Every row belongs to one group in each of 3 separate groupings. Each group adds its own fixed numbers to the row, and there is some noise. The rows also spread widely along 12 directions, which tell nothing about the answers.
Some rows, each with its group in each grouping after it:
10,25,0,18,4,21,21,-14,24,-33,-6,-11,19,-2,-27,-33,-2,-14,67,11,3,16,-1,17,24,-13,21,-12,-20 : gipab (1) W
2,-19,30,0,-6,5,-22,24,-24,47,0,34,-23,-13,29,-19,-13,13,-26,-3,3,-7,27,-5,-22,10,-36,-2,24 : Lanul (2) X
4,-37,-12,-40,11,18,-18,16,-7,12,-1,10,-9,2,-11,-14,-11,1,-20,-1,10,24,-19,12,-1,3,-23,7,9 : pive (0) R
-10,20,-22,-17,20,10,30,-12,15,21,6,14,5,-28,5,-3,-2,21,7,-16,3,-8,15,15,8,-9,37,4,6 : Lanul (2) W
-10,3,-21,19,7,20,5,-5,-10,-39,13,14,-13,22,-14,37,20,-11,-14,23,-4,8,-21,-8,-1,26,-11,25,-12 : pive (0) N
18,-4,4,-27,29,-41,0,-5,10,47,15,-22,12,-40,-9,17,-34,-27,3,-4,6,-8,22,-9,-10,-6,2,-1,5 : gipab (1) X
27,-5,13,10,-33,27,21,-21,24,-24,-2,25,-23,-9,-1,-6,22,-9,13,-8,19,0,7,15,21,-2,-23,18,-2 : Fulov (0) R
3,-2,30,22,18,-10,1,26,-15,-18,-10,11,10,-6,-2,-17,-20,-8,-10,27,5,-3,20,14,-16,5,-21,-8,1 : Fulov (0) N
-1,21,12,31,6,8,-1,-11,-42,20,2,19,-16,-5,-12,10,8,8,-6,25,-7,-10,10,-10,10,13,-14,-8,-36 : pive (1) W
3,-14,-9,-45,5,23,19,5,-8,2,-18,5,8,-11,8,-45,-2,14,-14,-27,-13,-3,-15,5,32,-5,11,-1,-8 : gipab (0) R
47,-30,18,-19,-8,-12,-43,-10,2,44,21,-34,-14,-7,-28,5,-7,-23,10,9,-3,18,23,21,-14,18,-18,-13,17 : Fulov (1) X
1,1,16,38,4,14,14,19,-22,-36,-16,28,5,4,-14,-6,-6,-17,-4,25,0,-9,2,-9,-1,3,-41,12,-14 : pive (1) N
0,8,3,16,0,-8,11,9,30,-34,16,-11,12,-3,28,6,0,-3,4,-13,-24,-25,24,10,-13,21,41,6,44 : Lanul (2) N
14,-5,23,2,-11,3,6,-4,-32,14,-7,-16,-2,-10,3,-2,-2,-10,-10,16,-27,-4,8,-23,24,7,-14,-6,-28 : Lanul (2) X
16,-32,11,-2,-11,4,-33,10,-13,-11,13,-26,-8,21,-7,1,11,-16,-17,13,-25,-5,9,22,-19,40,-4,5,25 : Lanul (0) X
26,-25,7,-31,-3,9,4,-15,-9,30,-4,-2,-19,-15,-37,5,-1,-5,-19,29,12,17,9,22,16,-4,-29,1,-30 : Lanul (0) X
16,19,-17,-2,23,-11,3,-11,-29,27,17,-23,28,-20,-6,8,-3,-28,24,-29,-24,-16,-14,-28,9,-2,17,-2,-22 : pive (2) N
25,22,-12,-10,34,-30,32,-17,-3,11,10,-26,36,-38,-34,25,-16,-24,7,6,1,-15,11,5,14,-19,22,-3,-33 : Fulov (2) N
-18,38,18,41,16,-6,17,4,4,-6,3,15,-7,-9,4,10,-9,6,9,42,14,-1,19,-6,-4,-4,4,-5,-16 : Lanul (1) X
10,-15,17,-19,3,9,-14,21,-26,52,-6,12,0,-18,14,-40,-18,3,-2,-16,0,2,6,-9,-7,-10,-25,-9,6 : Lanul (2) X
15,29,-11,17,12,1,-12,2,-23,7,19,-23,15,6,-12,-16,18,-5,15,-11,-24,-21,-12,6,0,8,32,-18,-11 : Lanul (1) N
9,6,-6,-29,14,12,-3,-14,-30,33,0,-18,7,-14,-17,-16,-9,14,4,6,-21,16,0,5,35,-1,22,-24,-36 : pive (2) R
1,-24,1,-23,12,15,-11,20,-4,12,-6,2,14,-11,-3,-40,-36,-29,28,-12,9,33,-6,-13,-6,-6,-30,3,12 : gipab (2) R
-2,29,2,39,19,-17,0,4,8,-14,22,1,9,-5,7,22,-7,-23,25,1,0,-13,-2,-23,-16,6,6,5,6 : pive (1) N
2,-12,5,-23,-7,14,-12,8,8,18,3,-3,-20,3,43,-26,0,16,1,-25,-20,24,-12,-28,10,16,5,-11,22 : Fulov (0) N
-11,-28,20,-13,18,-27,4,21,-11,-13,-6,-26,10,-9,30,12,-30,-12,-32,13,-34,-7,4,-36,4,22,-1,3,14 : pive (0) W
-35,3,-34,2,15,29,0,12,-4,-5,14,21,-19,15,23,9,8,-4,-1,-14,-4,18,-25,-31,-21,26,-6,28,21 : Lanul (0) N

New rows. What belongs after each?
-4,-38,-13,-36,-2,27,15,-3,-14,-24,-16,-29,-1,5,-21,1,-5,-23,-21,23,-35,23,-5,-2,21,29,-11,20,-11 : Lanul (0) R
-6,4,34,11,13,-13,1,17,-18,-14,-5,-12,6,-5,4,-16,-15,11,-23,36,-16,-13,30,24,2,15,17,-20,-5 : Lanul (0) R
-14,25,1,-6,14,11,-1,6,-37,17,-1,-20,4,1,17,-38,3,18,6,1,-25,8,-24,-20,30,-1,29,-29,-35 : Lanul (0) R
-12,7,-40,-19,47,6,5,22,-56,10,-5,-16,34,2,-29,-7,-12,-19,-9,3,-22,5,-48,-37,8,-7,-7,3,-39 : pive (1) N
-9,-1,-33,-24,31,-1,20,4,0,-30,3,-26,34,-6,-16,-1,-11,-42,13,-11,-7,1,-32,-16,6,1,11,22,-8 : gipab (0) R
10,-2,-1,-10,12,1,2,-4,-7,6,2,-16,9,-8,-14,-6,-7,0,6,12,-10,12,6,9,10,2,9,-9,-6 : Fulov (2) W
-26,25,-16,3,36,7,20,26,-16,-26,-7,-8,29,6,-4,-20,-11,18,-8,24,-18,5,-12,3,11,-5,37,-15,-18 : Lanul (2) N
0,7,-17,-10,35,-31,4,-4,1,17,23,-14,3,-22,-24,45,-17,-19,-19,21,14,0,9,-3,-14,4,2,11,-1 : Fulov (1) R
18,1,0,-27,12,-33,-16,4,48,12,31,-33,1,-10,32,8,-14,5,13,-20,-1,14,-20,-15,7,-8,41,-20,24 : pive (0) N
-29,16,-7,-6,50,2,14,25,-33,-2,-8,33,12,-7,-4,-15,-12,37,-51,20,-3,-24,18,34,-12,13,19,-6,-6 : gipab (0) N
23,-44,15,-26,3,3,-19,8,-16,25,-3,3,-7,-12,-22,-3,-22,0,-22,19,0,13,21,24,-3,9,-31,-5,9 : pive (2) W
18,-40,-1,-47,-6,10,8,-5,6,26,-9,-17,-2,-21,11,-14,-17,-9,1,-23,-25,18,9,-18,18,9,-8,4,18 : Fulov (2) W
-21,-2,-12,10,19,10,30,8,3,-44,-7,-13,28,-1,-3,2,-8,-40,14,0,-24,-19,13,0,-20,25,9,39,23 : Lanul (0) X
-4,-13,-43,-45,22,-10,3,-17,46,-1,31,-22,-6,-5,-1,39,-3,-10,0,-9,8,22,-23,-7,1,11,28,19,21 : gipab (0) W
-1,-28,-24,-45,-8,42,19,-9,28,-16,-13,-10,-3,1,0,-20,-2,11,14,-10,-21,37,-2,6,27,10,18,8,21 : Fulov (2) W
5,22,26,8,-8,23,13,-10,7,5,-9,34,-18,-12,12,-36,3,38,16,5,17,7,11,25,31,-16,9,-23,-22 : pive (0) R
0,20,-17,25,-4,30,10,6,6,-27,9,40,-10,12,3,-4,22,5,11,-5,24,11,-30,-7,5,-12,-14,12,-4 : Fulov (2) N
-18,-4,12,-11,22,-40,19,3,37,-4,13,-20,-8,-23,32,40,-29,2,-23,25,-6,-1,28,-17,-7,16,26,3,26 : Lanul (0) W
31,10,0,-22,16,-24,-4,10,-9,35,15,-27,26,-23,5,-23,-7,4,0,-27,-15,-21,-6,7,11,-19,35,-28,-4 : Lanul (2) N
13,-23,18,-17,-2,-7,-15,14,-2,30,6,13,-15,-14,17,-2,-15,8,-24,1,9,7,15,-2,-8,2,-23,-2,20 : Fulov (2) X
-4,27,-12,5,9,-4,11,-27,11,8,23,4,-23,-7,-8,40,12,27,-6,31,10,17,7,4,20,4,29,-9,-21 : Fulov (2) W
-5,-3,-21,-16,16,19,33,-6,-2,-2,-8,-14,21,-20,-11,-2,-18,-33,24,-10,-26,10,10,-16,4,10,4,20,-1 : Lanul (2) N
13,19,-2,26,-4,0,-8,-8,14,-8,22,-5,-15,10,-21,22,16,-10,16,31,22,13,-17,0,4,-7,-5,-1,-17 : Lanul (1) X
-14,-5,-30,-25,16,16,10,19,1,-32,0,-6,13,16,21,-12,7,11,-17,-19,-27,1,-46,-20,19,7,27,8,9 : pive (0) N
9,10,0,-1,-4,4,-14,1,-4,-2,19,-3,-22,12,-3,1,18,20,-18,23,13,14,-28,8,20,-4,8,-17,-25 : Lanul (0) R
-18,28,-25,0,19,25,11,8,-35,23,3,23,10,-5,8,-22,13,20,-4,-21,-8,-20,-12,-1,3,-5,22,4,-11 : Lanul (2) X
2,-26,-18,-41,12,3,2,15,-37,19,-2,-29,13,-9,4,-5,-13,-17,-32,-10,-34,1,-23,-33,16,9,-5,7,-8 : Lanul (2) R
-17,-2,4,-7,27,-29,-7,11,17,8,17,-19,2,-10,35,17,-27,-6,9,-2,-8,11,-6,-34,-9,8,19,-3,23 : pive (0) W
-5,18,-19,25,1,9,16,-19,36,-23,24,14,-15,-1,-3,35,21,-3,10,0,6,-19,21,21,-17,21,23,27,32 : Lanul (1) W
9,11,-27,-11,2,11,4,-8,17,-29,17,-34,13,14,1,7,10,-6,27,-8,-25,23,-42,-23,35,-1,39,-6,-11 : pive (2) N
-17,-20,-25,-8,8,37,7,7,-38,-16,-8,-2,6,9,-23,-2,-1,-27,-8,10,-27,12,-5,-9,-1,29,-20,28,-6 : Lanul (2) R
4,7,-20,-12,17,0,-1,-1,-18,28,10,2,0,-8,-13,4,-2,-17,1,-4,8,5,-28,-31,6,-9,-17,8,-23 : gipab (1) X
38,-15,-4,-37,-17,8,-16,-28,9,45,21,-14,-27,-13,3,14,8,14,-3,-19,-18,17,3,-3,29,11,13,-14,-4 : pive (2) N
-9,-9,8,-3,2,18,-13,25,-6,-34,-1,13,-2,20,12,-35,5,18,-20,4,-7,-5,-4,27,-2,20,10,-4,19 : gipab (0) R
5,27,3,8,-1,11,25,-5,23,2,0,9,3,-22,11,-33,-4,-16,56,-16,32,17,-27,-20,21,-40,-6,-3,-22 : Lanul (0) R
4,-23,-9,-39,16,-16,18,-8,22,18,4,-14,2,-35,0,28,-32,-23,-11,-10,-10,1,21,-18,2,8,-3,22,20 : pive (1) R
-24,10,-36,4,19,38,16,8,-29,-27,-6,21,13,9,-19,-15,8,-21,7,-9,-8,-5,-21,-11,0,14,-10,30,-7 : gipab (1) R
13,-15,39,15,-13,0,-32,15,-12,-2,6,-13,0,3,22,-24,-16,-7,12,2,-26,2,22,0,-5,25,-4,-18,22 : pive (2) R
10,-9,25,13,5,-12,-27,11,-37,-3,9,-19,4,3,3,-10,-8,-28,-6,6,-22,-14,10,-5,-12,32,-13,-6,1 : gipab (0) R
16,14,-28,3,16,-2,-2,-8,1,-6,27,-9,7,-1,-37,14,16,-29,15,4,31,2,-35,14,-2,-14,-1,10,-23 : Lanul (0) R
13,6,24,13,6,9,-22,9,-17,37,5,31,-10,-12,-2,-24,-15,14,16,5,15,14,19,14,-10,-7,-20,-22,-6 : pive (2) N
-1,25,-10,-10,33,-27,-4,4,7,17,20,-14,5,-8,-7,16,-5,26,-20,24,8,-4,2,15,2,-8,41,-18,-3 : Fulov (1) X
21,-21,8,-29,-17,-1,1,-7,71,-24,11,-38,-10,-4,8,-6,-13,-11,29,7,5,41,-5,10,21,-4,21,-8,23 : Lanul (0) R
2,6,-3,0,2,32,18,10,-33,-14,-20,6,21,-2,-6,-48,1,-5,14,-6,-10,5,-20,-7,28,-13,-10,-4,-26 : Fulov (2) R
10,30,-28,-5,26,4,32,-19,14,29,16,21,13,-38,-21,7,-1,-9,26,-25,25,-15,14,21,-7,-22,16,13,-6 : Lanul (2) N
5,14,13,45,-11,-8,-8,-3,19,-31,26,4,-26,14,4,28,14,-17,16,35,29,19,-25,-19,-2,-1,-23,3,-13 : Lanul (0) W
25,-35,7,-31,-15,4,-7,-7,52,7,8,-18,-22,-9,0,-4,-13,-14,24,3,17,42,-3,5,6,-4,-12,-1,20 : Lanul (0) W
12,22,19,25,14,-19,-13,37,-44,6,7,15,18,-1,23,-31,-3,4,-16,-11,4,-27,-35,-31,6,-23,-12,-25,-26 : gipab (2) N
-35,29,-14,30,8,25,14,-5,-13,-15,6,19,-14,6,16,16,4,-9,18,6,-10,13,-15,-52,8,18,-6,20,-12 : pive (1) R
21,-22,18,-28,11,-19,-25,7,-5,35,9,-16,-2,-12,7,-17,-15,15,-12,-4,-9,-2,9,19,3,4,13,-27,11 : pive (0) W
25,-4,-1,14,-9,-15,-4,-11,6,15,26,-16,3,-18,8,21,0,-53,33,-28,4,-7,-12,-39,-10,-3,-21,17,9 : Lanul (2) W
-1,19,-34,-1,15,11,33,-2,10,-19,9,24,11,-7,-15,8,18,15,-12,-3,21,-20,-22,19,13,-23,20,15,-10 : Lanul (2) W
-7,-8,-15,-30,16,13,-6,9,-24,-6,-4,-24,5,17,4,-24,11,31,-27,6,-37,5,-16,13,21,21,40,-17,-1 : Fulov (0) W
24,-2,14,12,7,-8,-21,23,-55,16,0,11,3,3,-17,-24,5,1,-32,14,5,-23,-25,-4,7,-11,-34,-19,-33 : gipab (1) W
-33,18,1,1,24,21,8,9,-17,6,-5,36,-22,3,12,-9,-2,51,-30,30,-3,15,25,22,-2,23,15,-10,-4 : Fulov (0) N
23,4,15,-6,7,-14,-12,-19,-11,25,16,-19,0,-16,-16,4,-3,8,-1,12,-16,-10,36,31,9,17,28,-25,-10 : gipab (2) W
10,-46,-5,-53,0,11,-1,9,-1,4,-14,-30,9,-4,4,-24,-22,-35,5,-16,-25,28,-22,-34,16,9,-23,12,5 : gipab (0) X
35,1,3,-11,3,-21,8,-23,14,2,13,-45,5,-14,-32,15,-2,-26,21,26,8,17,-18,1,28,-19,8,-16,-39 : Lanul (0) W
1,13,22,22,7,-35,12,-9,-17,20,18,-5,-11,-30,22,39,-7,-27,-17,5,-4,-27,18,-40,-5,13,-14,11,-13 : Lanul (0) R
-20,12,-10,-4,13,4,-16,-1,-13,29,23,23,-27,2,28,20,6,48,-29,2,-7,2,2,-7,2,19,26,-10,8 : pive (2) W
27,9,29,22,-9,-3,-33,-5,-20,9,17,-18,-8,5,-3,-20,12,-8,21,7,-3,1,8,16,-1,13,2,-25,-9 : Fulov (0) R
19,-14,28,-1,4,-29,-40,11,14,12,26,-21,-3,-2,15,-3,-15,-17,8,-1,0,-4,21,12,-29,21,6,-11,36 : gipab (0) X
23,-12,-14,-31,10,1,-19,-1,-26,50,16,2,1,-17,-15,-5,-6,-8,-4,-19,11,9,-24,-9,10,-16,-18,-4,-18 : pive (2) R
7,-29,-30,-34,16,11,-15,18,-8,17,6,-9,3,5,-17,-11,0,-6,-17,-10,-4,4,-24,6,-11,3,-6,9,20 : Lanul (1) W
-18,29,-22,10,35,-4,31,-3,7,-19,7,22,13,-10,-10,25,0,-2,2,12,26,-11,-15,-1,3,-17,11,22,-18 : pive (0) X
25,-14,39,12,-5,1,1,20,-43,-10,-22,11,9,-4,-9,-38,-5,-16,-17,18,0,-20,-5,2,13,-8,-45,-6,-33 : gipab (0) X
-25,-1,-9,-5,16,9,14,36,4,-15,-5,31,5,1,29,-15,-8,24,-31,1,8,-8,-12,-5,-8,-10,5,12,24 : Lanul (2) X
19,-16,-2,-53,7,-5,-3,-18,47,58,17,8,-21,-37,5,1,-25,22,8,-12,24,29,28,21,5,-10,14,-12,23 : gipab (2) W
-3,-6,11,-3,1,2,-7,-14,8,13,9,0,-25,-13,-7,18,-17,-7,-3,24,-7,16,42,4,-7,34,-5,4,9 : gipab (1) R
-19,5,-11,10,-1,40,13,-12,9,-20,-4,25,-23,6,-16,9,-2,-1,17,30,6,37,3,-4,12,13,-18,17,-11 : pive (1) R
12,-8,7,13,3,-25,-18,-3,30,-4,35,9,-18,-5,2,49,-5,-2,-12,19,21,0,17,12,-20,12,-1,7,29 : pive (2) W
25,6,17,35,-27,3,-3,-18,32,-24,24,7,-20,-1,8,32,10,-18,26,3,3,5,13,-9,3,14,-9,9,10 : pive (2) N
32,-8,3,-11,-8,10,3,13,-19,2,-11,-8,7,4,-20,-30,10,-2,-11,9,1,-4,-38,-4,33,-29,-19,-12,-35 : Lanul (1) X
17,-10,39,11,-16,-17,5,-2,30,12,8,24,-26,-32,22,18,-24,-13,1,12,33,14,30,-16,-3,-8,-43,6,15 : Fulov (2) R
16,-5,4,24,-9,20,-8,0,-48,-18,0,5,3,15,-19,-2,19,-12,-6,12,-16,-11,-19,-5,17,10,-23,2,-30 : pive (2) W
-2,5,-6,3,17,-4,-3,25,-18,-2,10,16,10,0,23,-3,-4,9,-23,-16,-6,-17,-22,-19,-1,-4,3,0,7 : pive (2) N
15,27,5,37,-1,-1,18,-22,19,-49,14,-2,7,3,-28,19,15,-32,32,24,18,-9,-2,16,7,0,3,14,-24 : gipab (0) X
2,-13,-3,-3,-7,19,0,16,25,5,6,30,-1,-10,28,-21,-2,-4,10,-39,10,-14,14,9,-26,2,-7,25,57 : Lanul (2) X
-12,-5,21,5,8,-20,2,-14,22,-6,14,-29,-24,-6,4,42,-19,-4,-5,53,-15,25,41,0,-4,37,18,-6,6 : Lanul (0) W
-27,-4,-15,-21,11,7,-4,21,0,16,14,21,-28,6,52,5,8,40,-52,-16,-15,-2,-10,-20,-8,26,21,4,31 : Lanul (0) N
-1,-18,10,0,3,-14,6,11,-19,-25,-2,-18,7,5,21,22,-2,-19,-32,6,-33,-21,-12,-37,10,22,-8,18,0 : pive (0) X
24,-24,6,14,-21,-20,-1,-1,33,-36,29,3,-9,-8,17,46,2,-51,-11,-17,13,-20,-3,-29,-14,16,-33,40,36 : gipab (2) R
17,-33,-10,-29,7,17,-26,6,-48,23,-2,-25,13,7,-23,-19,-4,-15,-1,-3,-32,14,-20,-6,11,14,-12,-9,-13 : pive (2) W
20,-11,1,-15,-2,-4,8,-8,13,9,7,-20,2,-14,-4,4,-4,-29,14,-6,2,4,-7,-11,6,-5,-7,10,-5 : Lanul (0) X
-7,-6,7,17,-15,26,-23,3,3,-16,14,12,-28,24,18,7,4,11,4,13,-19,30,5,-11,0,35,-2,-3,17 : pive (2) N
24,-29,12,2,-31,20,-27,-15,30,-6,15,-14,-30,7,-8,9,-3,-35,38,4,-2,40,5,-13,0,24,-31,12,22 : pive (1) R
26,0,24,-25,-1,7,7,-24,-33,44,-11,-10,-4,-31,-17,-30,-9,-5,11,1,-11,4,18,4,36,-2,-9,-23,-49 : gipab (0) R
33,-6,11,-1,6,-32,-33,-8,2,59,40,-18,-12,-25,0,26,-15,-28,9,-12,5,1,25,-6,-30,12,-10,-8,17 : Lanul (2) N
-5,-21,26,2,-1,11,9,33,-9,-10,-29,8,3,-4,24,-43,-26,-2,1,8,-11,15,-5,-33,9,-4,-34,-4,11 : Fulov (1) W
35,-15,22,-38,3,-27,-12,-6,42,24,14,-32,4,-29,12,-16,-26,-3,23,-17,5,11,12,16,15,-13,27,-25,19 : pive (0) R
16,-3,7,-15,5,-20,-7,-20,39,12,25,-26,0,-24,11,15,-15,-23,33,-21,-4,1,23,5,-7,14,26,2,30 : pive (0) R
12,1,6,-5,-15,19,6,-7,-13,0,0,3,-5,-3,22,-19,10,10,-5,-23,-35,-13,8,-10,24,20,15,-6,-2 : gipab (2) N
